The first 5 rows are patterns. Each new row is the sum of 2 different patterns, raised or lowered, with some noise. Before adding, each is slid sideways (what falls off one end comes back at the other) and multiplied by a number that may be negative. Names go in the order of the patterns.
Known rows, each followed by the names of its patterns:
[  0   5  16 -24   3  12   6  17  19   1 -18 -21  14  11  22  25 -10 -14
  -6  18  10   7  26   9 -13 -10 -24  22  13  22  -1   0   6 -25  -4  -7
 -18  23  18   5   1   6  25  27 -14 -18   4] : z396
[  9  16   4 -25  16   0  26  -9  10 -12  17  -7   6  12  -4 -19  16  18
   4 -13  -4  10  -4  -5  15 -22 -14  10  12  22 -26   0  19   2  -1 -14
  24  22  -4   2  20   0 -14 -25 -12 -19  13] : z335
[-16  23   3   9  -8 -14  15 -15  -8 -10   6  -3   4 -19   7 -26 -13 -17
 -16 -13  24  25 -25 -21  -6  12 -21  11  13  23 -13  10 -18  23 -23  -4
 -15  15 -21  17 -10   7 -15  16  -1 -25  -4] : z526
[  5  18  -2  26  15 -15  27  -7  -5 -23 -14   8   4   1 -21  11 -25  12
  12   2  -4  21  23 -13  11  13  12  25 -16  20  21 -22   9 -24 -15  10
 -25  25  23 -12 -23 -19  18 -20 -21   0   3] : z563
[  4 -24  22  -5  24   5 -14  -1  20 -23   4  23  23  16 -23   9  -3   6
   1 -10 -23   8 -19  11  12 -20 -16  18  -2   5 -10  23  -5   8 -14  16
 -17  12   1   5  25  -4   6  -2  26  25  -8] : z941

New rows, each followed by the names of its patterns:
[ 12 -45 -26 -39 -28   3 -18   1 -22 -15 -25 -33 -26  10 -14  22 -21 -12
 -18  -4 -35 -40  23   5  -6 -13 -14 -37 -30 -36 -10 -41 -21 -25  15 -16
  -5 -33 -10 -13 -10 -31  -8 -41 -29   3   0] : z396 z526
[  4 -16 -27 -17  11  14  11 -17 -15  -5  35  17 -33  -4   2 -15  -2   6
  41   8 -13 -18  -5  10   4 -15 -27 -25   5 -15   6  17 -10  39 -18  10
 -27  11  -9   9  20  10  18  15 -38  -3  12] : z396 z335
[-25 -10 -13  11  -3   4  25  31  10  26 -12  29 -14  18 -10  38 -18  16
  -3  19 -19  11  16 -22  -2 -14  16  20   5 -10   8  18   8   9  -7  28
  -9   0  -3  28  -5 -13   3   6  -5  29  29] : z526 z563
[  0 -22  12  20  -5  27 -10 -45 -35  18 -11 -28 -10  -2 -33 -34 -54  17
 -38 -13 -10   2  15  18 -36  31 -50 -24  -6  24  -7 -26  30  13   4 -35
 -18 -36  -2 -21 -39  17 -27   6 -11  14  -2] : z526 z563
[  7  27  -1  26  -6  12  29  15 -11  21  -4 -23   9  18  51   3  10 -13
 -21  34  14  12 -12   9   5  -8  -9  32   2  25 -20 -11 -19  34  34 -12
  20  12  29  14   1   8  27   4  16 -24   5] : z396 z526
[ 26  34 -21 -40   6  10   1   0  17   8   1   0 -13  28 -26 -21  -2  26
 -17   2 -14  11 -19   8  10 -41 -16  -8  28  19 -14 -10   2  13 -16 -20
   8  22  -8   4  -2   5 -35 -36 -27 -31  -3] : z335 z526
[-79 -34 -69 -28 -14 -70 -24 -94 -66 -44 -17 -44 -60 -34 -37 -47 -36 -66
 -80 -49 -64 -61 -41 -72 -37 -54  -7 -24 -65 -60 -67  -8 -59 -39 -61 -60
 -39 -63 -86 -69 -38 -74 -62 -49 -51 -22 -53] : z335 z563
[ 13 -47 -21 -11  -7 -42 -17  15   8 -38  -6 -32  17 -52 -32 -25   0 -46
   4 -16   8 -22  14 -23 -45 -27 -33  24 -21  -4 -38 -24  -4 -21 -33 -20
 -12 -24  -7 -21 -16 -51 -28 -24 -26 -32  12] : z335 z526
[ 33   3 -11  41   1 -25 -34 -18  13   7  15  11   7  -2  38  -2  40 -10
   1  17  32 -15  13   9  13 -28  21  10  20 -19  18   1   1  -2  -8  -6
  -9  14 -10  -2  -5   2  42 -14   9 -27  18] : z335 z941
[  5   7   9  -5  24  10  32 -11  25 -11  29  15  12  -5 -11  38   4  33
 -11  -6  -4  24   0  -6  32  27  24 -15  13  -1  23  -1  19  -1  22   5
  23  -7 -29  14  32   8  -2  15  10  -9  -8] : z526 z941
[ -6  14   5  24  13   5  -4 -21  -4  32 -28   2  -6  22   2  -8  -7   4
  -2  -8  -4   0  -8 -28   4  18 -10 -18  14   2  -8  11  26 -10  -5 -27
  32 -11  -8  -1   3  28 -22 -15   3  15  -2] : z335 z941
[-31  15 -11  12  -8  -7 -29 -12 -11 -33 -21 -31   5 -19 -31   0 -14   6
 -10  -4 -37 -14  -6 -18 -26  26   5 -36 -35 -35  -2  -7   6  -9 -19  -3
   8 -32   4  -8 -10  27  -6 -32 -19 -10   2] : z396 z941
[-10  17 -48 -44  -7 -10 -17   4 -10  19 -40 -20 -21  19 -21 -28 -14  11
 -30  -3 -26 -19 -25 -16 -25 -24 -34 -22   8   3   3 -25 -28  -3 -12 -27
  -8 -17 -24 -11 -26 -21 -50 -17 -36 -35 -32] : z526 z563
[  7  13   0  -8   0  -2  23   8  -6  11  24  24  -9   6 -19  29  -7  35
  11   3  11  24 -32 -14  33  31  17 -23  20  -8  -4 -14   3 -21  19 -27
  24  12  -3 -21  27 -13  10 -11  26 -15   5] : z526 z941
[-23   9   1  -4 -10  10 -15   2   2  20   9 -32  12  25 -12   0 -18  25
   3  -2  -5  24 -13  -3 -32 -13 -22  -8   8   9   3 -40  -5   3  18   8
  -8  -8  -3 -11  12   9 -19  -2   9  -1 -14] : z335 z941
[-11   9 -32 -12  -5 -10  14 -15  23 -29  -5 -29  10 -13  -9   4   2  22
 -16  -2 -13  27   9   3   4 -17  23  -5  -4 -23  -2   6  14 -37  10   5
   2 -10 -20  -8   2 -20   9 -14 -20 -14 -10] : z526 z941
[ -3  -4   9   4  44   6   0  18  17  15  34  17  25  28  31   8  19 -15
  14  44   6  27   6  23  -6  12   9  28  25  22  11  22  -3  12  18  33
  38  14   8  12 -15  50  35  21   6  -3  41] : z396 z335
[43 15  8 27 12 20 22 10 -5 29 21 48 21 16  3 18 48 27 35 20 24 34 -8 29
 48 17 47 -9  4 14  8 41 34 36 13 18 50 -7 -4 20 25 22 16  2 51 49 11] : z396 z563
[-13 -20 -14   0  -2  15   6  15  14   9  13  -8   4  -5  17  -6   2 -15
   6  -6 -11  18   4  -9 -17 -29  19  -7  -1  28 -10   8   7   5  22 -12
   0  13   8   8 -26  26  22  14  -2  -3  -9] : z396 z563
[ 40  40 -10  -7  33  20  40   1  22   1 -10 -19  24  20  48 -16  27   0
   7  10  45   4   9   2  22 -20   7  47  25  48 -23   3 -10  22  27  -3
  49  27  29  23  -1  -3  27   9  32   5   8] : z396 z526
[-15 -18 -33   2   2  21 -19 -12 -12 -33   7   7  16  -7 -19 -11 -44  -1
   4  19  20 -35 -19 -16 -17  -4   1  34   8 -14  17 -29 -19 -11 -13 -26
 -25 -44  14  19 -22 -16   0 -23  21 -15  -4] : z396 z941
[-36 -19   4 -12 -37  -4  12  12 -26   2 -18  -4  -5   0 -27  -7 -41  26
 -17 -19 -21   4   4 -47 -29 -17   7 -23  -2  -2   3  14  -3 -25 -22 -16
 -13  15 -36  -3 -50 -10 -28 -10 -32  15   5] : z335 z526
[  4  14  13  -3  10  -3 -23  -9   4  -6   9  12 -17   9  -3  31  20 -25
 -22  10 -19   2  21 -12   7  -9   5   7  15  -3 -28 -38  12  -7  20  23
 -26 -27   1   9   6  -5  32  -1 -13 -22 -17] : z396 z941
[-47  16 -18  11 -12  -1   0 -45 -21 -20 -19   2  17 -18 -21 -10  13  -1
 -42 -24 -17 -23 -18 -15 -27 -24 -15   5  -3  19  -3 -37 -19 -17 -19  16
  23 -12 -40  -7  17  -6  -8   7 -16 -27 -40] : z396 z563
[-21  -3 -13  12 -16 -29 -27   9  -4 -22   3 -15 -23   7 -21  -4 -22 -28
  -5 -12  24  21 -20   3 -36 -37  10  19  12 -26   1   4 -22 -12   4  -7
  15 -36 -22 -10 -19   1  -5  29   8  -3   7] : z396 z563
[ 24 -35  -2  -4 -18  -6 -22 -37   5 -49  -2  -9 -33 -38  -1  27 -46 -44
 -15   4 -25  14   2  30  -9 -10  -6   8 -35 -30 -33   9 -25   8 -33   5
 -41  15   0 -31 -16 -10  29 -14   6  -7 -14] : z526 z563
[ 10   5 -13  -8   4  27  -2   3 -15   8  14 -20  -6  -5  16 -12  -8  -8
   8 -28  -6  -2   6   0  32  14 -22 -22  -5  26 -22  10  -4  25 -13  16
 -20  24 -18  -7  -5  25 -21   5  -7  16  -7] : z335 z526
[  3   2  -8 -15 -22 -50  -2   7  17  17 -38 -24 -22   4  -7 -16  -8  -4
 -39 -19 -30 -11 -14  14 -18 -13 -17 -25 -22 -19 -41  15  -9  -5 -15  -6
  21   5 -24 -33   3  -1 -18   0 -54   0  -9] : z396 z941
[ 20  12   0  -2  32  49  14 -20 -14  19  -8  19  29   0   2  25  -1  40
   6   6 -19  -1   4  29  20  34 -13   6   2   5  13   1  47  19   2  -8
 -25  38   8  20  -2  11  11 -13 -11   7 -27] : z396 z526
[ 30  30 -12  15  55  57  29  14  48   0  10   0  24  30  51   9  46  32
  54  27  35  -2  37  18  41  21  10  49  37  43  15  33  17  21  25  20
  45  45  48  13  17  18  52  25  53  51  45] : z396 z526
[ -2  31  -2  -3   4  17  12 -32 -10  -2 -41   9 -21  -8   3 -48  26  11
   1 -34 -17  -2 -12 -32  -3   5  -7  -9   2  26   8 -31  11  -8 -16 -33
  -9 -18 -15   1 -17  18 -50   1  16  -5 -13] : z335 z563
[-19 -31 -38   2 -43 -35  -7 -38 -24 -55 -30 -18 -47 -50 -29   6 -13 -33
 -30 -26  -9 -43 -60 -43 -58 -32 -22  -1  -9 -61 -24 -45 -27 -28  -9 -33
 -28 -42 -28 -38 -39 -34  -8   6 -42 -50 -48] : z396 z335
[  0  27   2   6   8  -9  34   6  12   6  12  43 -10   0 -11   3  19  27
   0   9 -17  -2 -20  -8  11  44  54 -24 -15  -6  27  -6  20  43  39   7
  37 -17  24 -11   9  -5  12 -24  41  15  19] : z396 z526
[  1  -8  23 -19 -34   7  14 -18 -36  -2  -4 -20 -20 -11 -17 -34 -10  18
   9 -17   5   6  12 -24 -37  25  31   2 -17  27   9 -20 -33 -23 -36   7
 -15  -1   7 -50  14  -3  35  -5  -2 -22  10] : z335 z563
[-18 -38   0  -7   7 -30 -21 -16  -8 -27 -16  13 -11 -28   1  -2 -10 -30
 -15 -25 -21 -12   4 -13  -2 -29   1   6   2 -15  -7  -3  16 -23  -6 -21
  -1 -30  14   1 -20 -25  -4 -23 -14  -2  13] : z335 z941
[  3  14   8 -32 -10 -12  10  -6  27 -11 -11 -19 -38  18  22   1 -20  -8
  11 -24 -18  -9 -17   3  29  12 -13 -10   0  42 -16 -37  -3  -4  12 -11
 -45   2   6 -16  10  23  18 -10  -7  -3  -2] : z396 z335
[ -9 -11  28  11 -15  -2  10  26  27   3  33  28 -10  50  17   2 -14 -14
  37  14  -2  -4  20   6   4   5  17   7  13  29  13  38  32  36  21  -6
  14  24  15   5  -6 -19  27 -15  40  15   9] : z335 z563
[ -9 -23  -7   0 -10 -31  -5 -36 -16 -11   5  20 -24 -16 -30 -10  13  -9
  -5 -43  -3 -20 -12 -16 -13  -6  19 -45 -18 -10   7   0 -33  12 -11  -3
   2 -37 -42 -11 -26  -9 -21 -47 -14  14 -17] : z396 z941
[ 11 -22 -19  -4 -25  -4 -11  -4   3 -12 -35  21   5  26   4  10  25 -38
 -36   4  42  17 -11  17  23  11  18  -7   1  -2 -31   4  30 -36  12   4
  33   0   1  -5  13  13   5  19 -11 -12 -18] : z563 z941
[-12   5 -35 -19 -34 -25 -37   3  -8   8 -15 -30 -30 -16   3  -3  -2  -9
 -30  15 -40 -14 -16 -27 -22 -22 -57  -2  15  -2  -5 -38 -25   1 -14 -26
 -29 -48 -26 -32   8  10 -42 -37 -21 -38  -5] : z396 z941
